Each new row is followed by what is left after taking away its nearest point in the smallest flat space through zero that holds the last named rows.
(in the rows, 128 means zero)

j626 (3 x 17)
[[ 50 147 124 121  71 101  97 124  81  84 120 112 124 146  92 149  98]
 [ 75 141 136 126 113 135 106 142 117 116 115 111 110 141 116 137 107]
 [ 93 132 143 104  95  80 120 179 116  97 121  96 100 152 134 124 111]]
New rows:
[131 161 144 122 178  92 154 140  82 136 122 122 130 117 101 114 112] | [128 162 144 126 183 104 152 135  84 141 120 124 131 115  99 116 111]
[112 112 131 145 116 160 139 147 117 148 152 122 154 148 136 157 144] | [118 110 131 141 111 147 143 152 116 143 154 120 154 150 139 155 146]
[116 138 133 120  92 114 112 124 117 102 140 125 133 127 122 133 140] | [130 135 138 125 115 136 116 128 135 120 138 127 128 123 133 128 145]

j551 (3 x 17)
[[136 129 178 169 134 127 161 144 169 103 122 171 115 105 107 124 161]
 [113 153 114 163 146 144 132  90 139 128 151 143 113 106 141 138 128]
 [124 142 123 202 114 140 108 139 137 116 133 136 102 141 130 108 112]]
New rows:
[172 155 128 111  63 126  98 137 111 116 129 141 139 110 125 159  85] | [170 160 136 116  73 128 110 127 122 113 134 153 137  96 124 165  95]
[137 128 110  86 143 151 138 155 123  99 110 143 140 131 121 166 121] | [133 137 105 118 140 158 130 153 127  95 115 147 128 133 124 160 114]
[104 158 121 152 117 114  90 112 142 157 110  91  97 166 115 105  79] | [109 151 149 120 134 106 124 107 158 153 106 109 109 141 104 120 109]
[135 146 111 142 127 123 156 124 138 159  90 137 118 121 130  83 124] | [135 144 108 128 129 121 157 121 134 162  90 133 123 120 131  86 124]

j797 (3 x 17)
[[117 148 133 139  69 123  93 123  89 123 110  64 140  75 130 143 132]
 [142 108 122  87 117 122 120 115 110 118 111 101 119 115 113  93 137]
 [140 123 112  88 122 161 150 139 153 130 139 119 131 147 144  73 145]]
New rows:
[130 137 146 131 128 157 142 144 129 131  90  94 177 107 103 111 115] | [131 130 148 136 149 149 147 142 134 131  92 116 171 119  97 119 109]
[104 144 150 126 153 111 144 169  96  81 124 132 114 141 123 122 145] | [103 149 148 125 144 118 144 172  98  82 126 124 118 139 129 118 148]
[148 119 168 150 143 115 145 120 159 131 135 101 104 136 159 126 130] | [149 117 168 146 138 111 140 117 152 129 130  93 103 129 155 125 131]

j770 (3 x 17)
[[174 163 144 161 141  94 115 125 114 114 165 127  82 155 110 122 163]
 [136 154  49 185 142 109 141 127 162 138 131 188 144 102 124 159 142]
 [177 149 101 141 140  90 147 130 132 159 173 183 107 106 153 116 124]]
New rows:
[144 132 140 174 134 123 117 130  85 121  92 116 156 136 124 149 129] | [151 126 141 158 133 120 126 132  83 136 101 127 156 125 141 138 115]
[120 144 101  95 104 137 122 130 101 128 133  91 118  70 144 134 167] | [124 149  98 102 106 133 121 130 102 126 136  93 114  72 141 136 172]
[108  70 119 134 111  97 139 128 186 153 130 100 128 127 130 131 126] | [121  79 127 141 114  88 135 127 181 149 140  97 114 136 125 128 135]
[122 133 143 125 186 164 128 102  97 138 159 143 180 109 168 118 132] | [122 141 145 140 188 163 120 100  96 125 156 134 175 121 154 125 146]
[122 135 134 101 123 112 148 123 112 115 124 127 122 124 121 105 151] | [117 136 121 108 124 113 150 123 118 115 119 134 129 120 119 112 152]

j232 (3 x 17)
[[105 158 132 153 141 132 126 130 169 158 112 102 134 117 130 146 125]
 [129 155 138 148 172 133 109 129 134 114 126 149 122 107  91 181 153]
 [141 124 129 149  92 104 133 123 151 138 103 134 113 120 110  96 130]]
New rows:
[141 151 105 150 110 131 129 176 154 129 115 142 131  92 107 135 131] | [138 138 100 128 112 141 133 178 132 123 132 137 140 105 128 131 122]
[120 117 132 144 134  70 148 116 134 117 110 123  98 171 103 108 130] | [108 123 131 134 156  86 146 119 126 117 123 113 109 176 117 128 127]
[ 81 125 134 134 146 125  97 119 149 123 146 128  95  76 124 129 119] | [ 87 110 131 122 133 123 102 118 136 118 151 130  95  84 133 112 114]

j42 (3 x 17)
[[134 125 157 124 144 184 153 145 114 138 107 159 106 182 119 167 106]
 [109 150 128 138 121 117 116 151 115 129 128 122 130 135  98 138 146]
 [147 121 115 164 166 103  97 152 123 145 124 147 106 139  95 162 116]]
New rows:
[152 135 112 135 131 146 173 163 126  88 125 128 126 109 171  78  96] | [144 148 109 151 136 133 157 184 116  93 124 129 122 117 143  93 105]
[138 130 145 113 108  68  95 135  99 145 137 119 136 139 109 118 153] | [150 115 156 101 114  97 115 123 103 146 130 131 130 151 130 121 135]
[119 115 113 165 112 177 173 133 190 112 141 118 121 158 114 126 126] | [120 116 101 176 115 153 157 135 192 113 147 112 123 144 107 123 132]
[134  92 109 139 152 152  99 166 145 128 129 138 131 127 135  89 137] | [122 102 116 133 141 161 106 170 140 125 128 134 135 133 132  88 145]

j508 (3 x 17)
[[158 166 126 116 110 129 146 141 148  84 154 150 116 140 130 123 117]
 [121 128 118  89  97 130  84 178 161  92 109 147 145 133 121 137 136]
 [133 146 144 117 111 125 161 110 167 153  78 147 121 121 126 111  90]]
New rows:
[137 105 152 103 149 112 105 128 164 100 122 108 155 164 145 106 129] | [141 107 155 115 158 111 120 113 155 109 129 103 149 163 147 103 126]
[120  93  90 153 101 150 128  93 168 147 147 124 106 117 118  94 151] | [123  98  88 147  96 151 124 102 173 135 151 129 107 120 118  95 152]
[ 96 165 102 145 103 107 107 157 124 127 160  92 127 128 104 129 121] | [ 95 167 109 147 103 106 121 144 131 144 143  94 124 124 104 123 109]

j671 (3 x 17)
[[126 132 103 108 135 131 172 134 147 115 120  90 127 152 175 109 111]
 [158  91 117 129 169 136 119 128 107 105 130 139 118 183 137 140 142]
 [150 148 148 116 188  86 122 160 122 135 108 136 136 120 134  88 139]]
New rows:
[134 146  99 137 153 100 143 100 168 153 114  90 143 136  99 138 127] | [137 137 101 143 153 105 132  96 161 151 118 100 141 141  89 148 132]
[158  89 117 122 140 165 168 105 156 112 126 136 133  90  94 118 129] | [161  94 121 120 148 157 167 110 156 114 123 137 135  86  94 111 131]
[112 130  97 123 140 132 105  92 146  94 102 133  99 104 139  91 142] | [112 127  98 126 138 134 100  90 143  94 104 138  98 104 133  96 144]
[143 114 130 158 119 159 147 118 121  92 121 122  96 123 140 123  92] | [146 125 143 158 130 144 137 127 118 101 116 131 100 107 130 113  97]
[133 126 116 104 147 157 159 137 141 125  93 140 127 132 130 103 131] | [128 123 122 113 133 162 145 130 136 130  99 152 127 122 112 116 134]

j369 (3 x 17)
[[149 150 128 114 165  81  91 151 120 126 147 162 125 170 144 118 134]
 [146 121 166 110 173 146 115 129 125 143 132 147  86 126 131 143  81]
 [155 164 120 134 131 145  77 161 101 116 131 129 155 115  89  81 125]]
New rows:
[114 116 118 115 150 125 102 162 120 136 182 137 120 126 117 123 110] | [100 106 110 121 130 129 123 151 127 135 176 124 126 119 119 130 120]
[153 128 105 104 111 117 181 118 155  94 128 138 167 112 144 150 111] | [167 138 113 100 127 123 161 129 146  95 131 146 163 111 135 140  98]
[156 152 103 155 108 159 174 118 114 124 101 181 148 133 160 132 118] | [162 155 108 152 118 158 166 122 111 125 103 187 144 136 160 131 112]
[127 114 135 125 119 134 131 137 130  99 150  98 161  90 138 146 101] | [131 118 135 120 130 116 124 142 130  99 156 109 158 106 147 147 105]
[111 137  90 133 135 136 141 129 133 161 126 157 108 154 176 127 123] | [116 144  89 139 127 157 132 135 125 158 122 148 117 137 157 113 118]
[127 112 138 148  84 105 118 146  68 110 135 156 129 139 125 117 130] | [124 101 148 145  88 115 129 137  73 116 132 154 116 133 129 129 118]

j564 (3 x 17)
[[111 138 143 134 107 157 148 144  95 131 134 125 104 112 116 167 123]
 [138 128 131 113  84 121 128  95 133 105 180 121 131  75 128 120 146]
 [113 177 128 143 170 174 137  95 104 124 169 144 147 127 135 142 143]]
New rows:
[130 120 101 144  97 148 168 157 128 110  89 146 110 101 157 117 127] | [132 131  95 146 116 151 163 140 134 107 100 152 125 105 164 106 134]
[110 108 110 116 109 158 125 119 148 110 127 161  96 109 160 150  93] | [112 110 105 118 125 155 120 115 155 111 123 164 105 120 164 141  94]
[ 96 157 117  89 140 134 151 138 134 132 126 129 155  99 121 155 109] | [103 146 113  85 138 119 145 140 146 132 118 127 158 103 123 143 108]

j934 (3 x 17)
[[126 141  83  78 132 113 120 151  77 110 116 115 105  94 107 152  59]
 [157 152 136 101 142 106 115 156 127 136  73 141 170 146 136 142  92]
 [141 116 131  92 153  98 122 160 127 131 118  98 136 138 120 130  78]]
New rows:
[123 129 129 167 144 141 146 126 137 137 132 116 134 110 128 126 132] | [127 134 124 157 147 136 143 133 130 136 122 116 137 108 126 131 118]
[130 129 142 148  98 132 141 131 150 169 131 109 127 133 131 136 106] | [128 136 133 145  94 135 140 130 140 165 128 114 123 125 129 141 102]
[119 121 129 180 145 114 125 186 111 120 125 121 138 155 103 122 146] | [116 128 118 178 139 119 124 183  99 115 123 127 132 145 101 127 144]
[137 125 116 131 130 127 169 150 137 143 174  70 117 149 156  88 186] | [147 158  97 114 123 126 160 158 112 138 136  96 130 137 157 109 163]

j726 (3 x 17)
[[123 123 100 108 162 136 127 102 167 102 167 124 132 110 152 136 105]
 [144 128 129 108 148 118 107  88 123 142 150 116 124 113 107  77  78]
 [120 136 124 100 132  97 145 108 172  96 151 157 102  85 111 113 138]]
New rows:
[102 141 108 124  90 130 168 155 123 152 142 168 101 150 162 159 122] | [111 141 109 115 100 126 156 135 117 162 152 160 100 145 151 132  95]
[157  89  95  99  96 155  89 101 122 130 101 141 124 157  89 113 124] | [149  89  88  98  97 156  99 107 139 115 105 148 123 153 100 131 138]
[119 111 132 150 166 152 107 106 133 131 123  93  98 108 159 112 133] | [116 115 142 153 151 142 115 116 131 130 111 104  90 105 148 112 152]
[151  90 152  95 115  91  99 119 142 127  94 101 164 159 126 134 117] | [145  91 148  91 115  87 107 120 157 114  98 110 159 151 129 142 127]

j819 (3 x 17)
[[116 130  98 110 131 133 165 115 153 170 168 150  96  98 112 117 210]
 [ 97 159 119 114  76 102 102 144 192 106 170  69 138 141 151 119 172]
 [101 106  98 165 114 149 153 114 181 113 154 105 194 151 128 134 159]]
New rows:
[127 129 107  98 107 138 155 133 166 158 117 134 131 127 164 106 138] | [135 126 116 102 113 139 148 135 150 151 101 137 135 132 165 109 112]
[103 143 130 145 129 109 118 165 168 161 121 113  98 117 137 142  98] | [104 130 124 156 139 121 132 157 165 166 118 124 108 117 130 145  98]
[147 122 140 107 131 137 163 103 158 157 153 125 144 123 132 150 137] | [153 129 153 103 128 129 146 111 147 147 141 119 139 127 138 151 114]
[126 123 165 128 139  98 132  89 129 148 106 101  92  90 100  98  94] | [115 116 154 141 132 105 140  84 150 141 116  90 117  99 101 100 106]
[104 101 127  90 162 110 120 157 122 151 152  93  97  98 140  96  95] | [ 99  86 118 109 165 123 133 149 131 146 153  92 125 107 137 101  94]
[142 103 147 133 106 147  90 128 151  96 147 134 145 106 124 101 133] | [148 101 148 129 115 149  96 126 140 106 143 147 134  98 119 100 134]

j851 (3 x 17)
[[125 159 136  99 154  79 112 173 164 148 115 161  71 118 101 117  94]
 [155 145 142  98 191 111  90 124  92 119 110 185  90 120 135  66  99]
 [146 201 169 133 183 136 118 128 138 104 139 163 132 130 128  74 142]]
New rows:
[104 132  97 140 113 120 172  95 118 120 176  99 141 113 103 149 155] | [113 139 101 123 139 105 155 101 108 121 166 125 116 108 101 126 137]
[129  85 179 149  95 133 145 133 136 123 142 116 149 101 130 149 132] | [137  97 186 138 117 123 132 137 131 122 136 137 132  98 129 129 121]
[137 140 162 133 115 108 131 118 131 115 126 112 143 129 117 120 162] | [137 123 153 122 114  98 124 120 122 122 117 116 129 126 117 122 148]
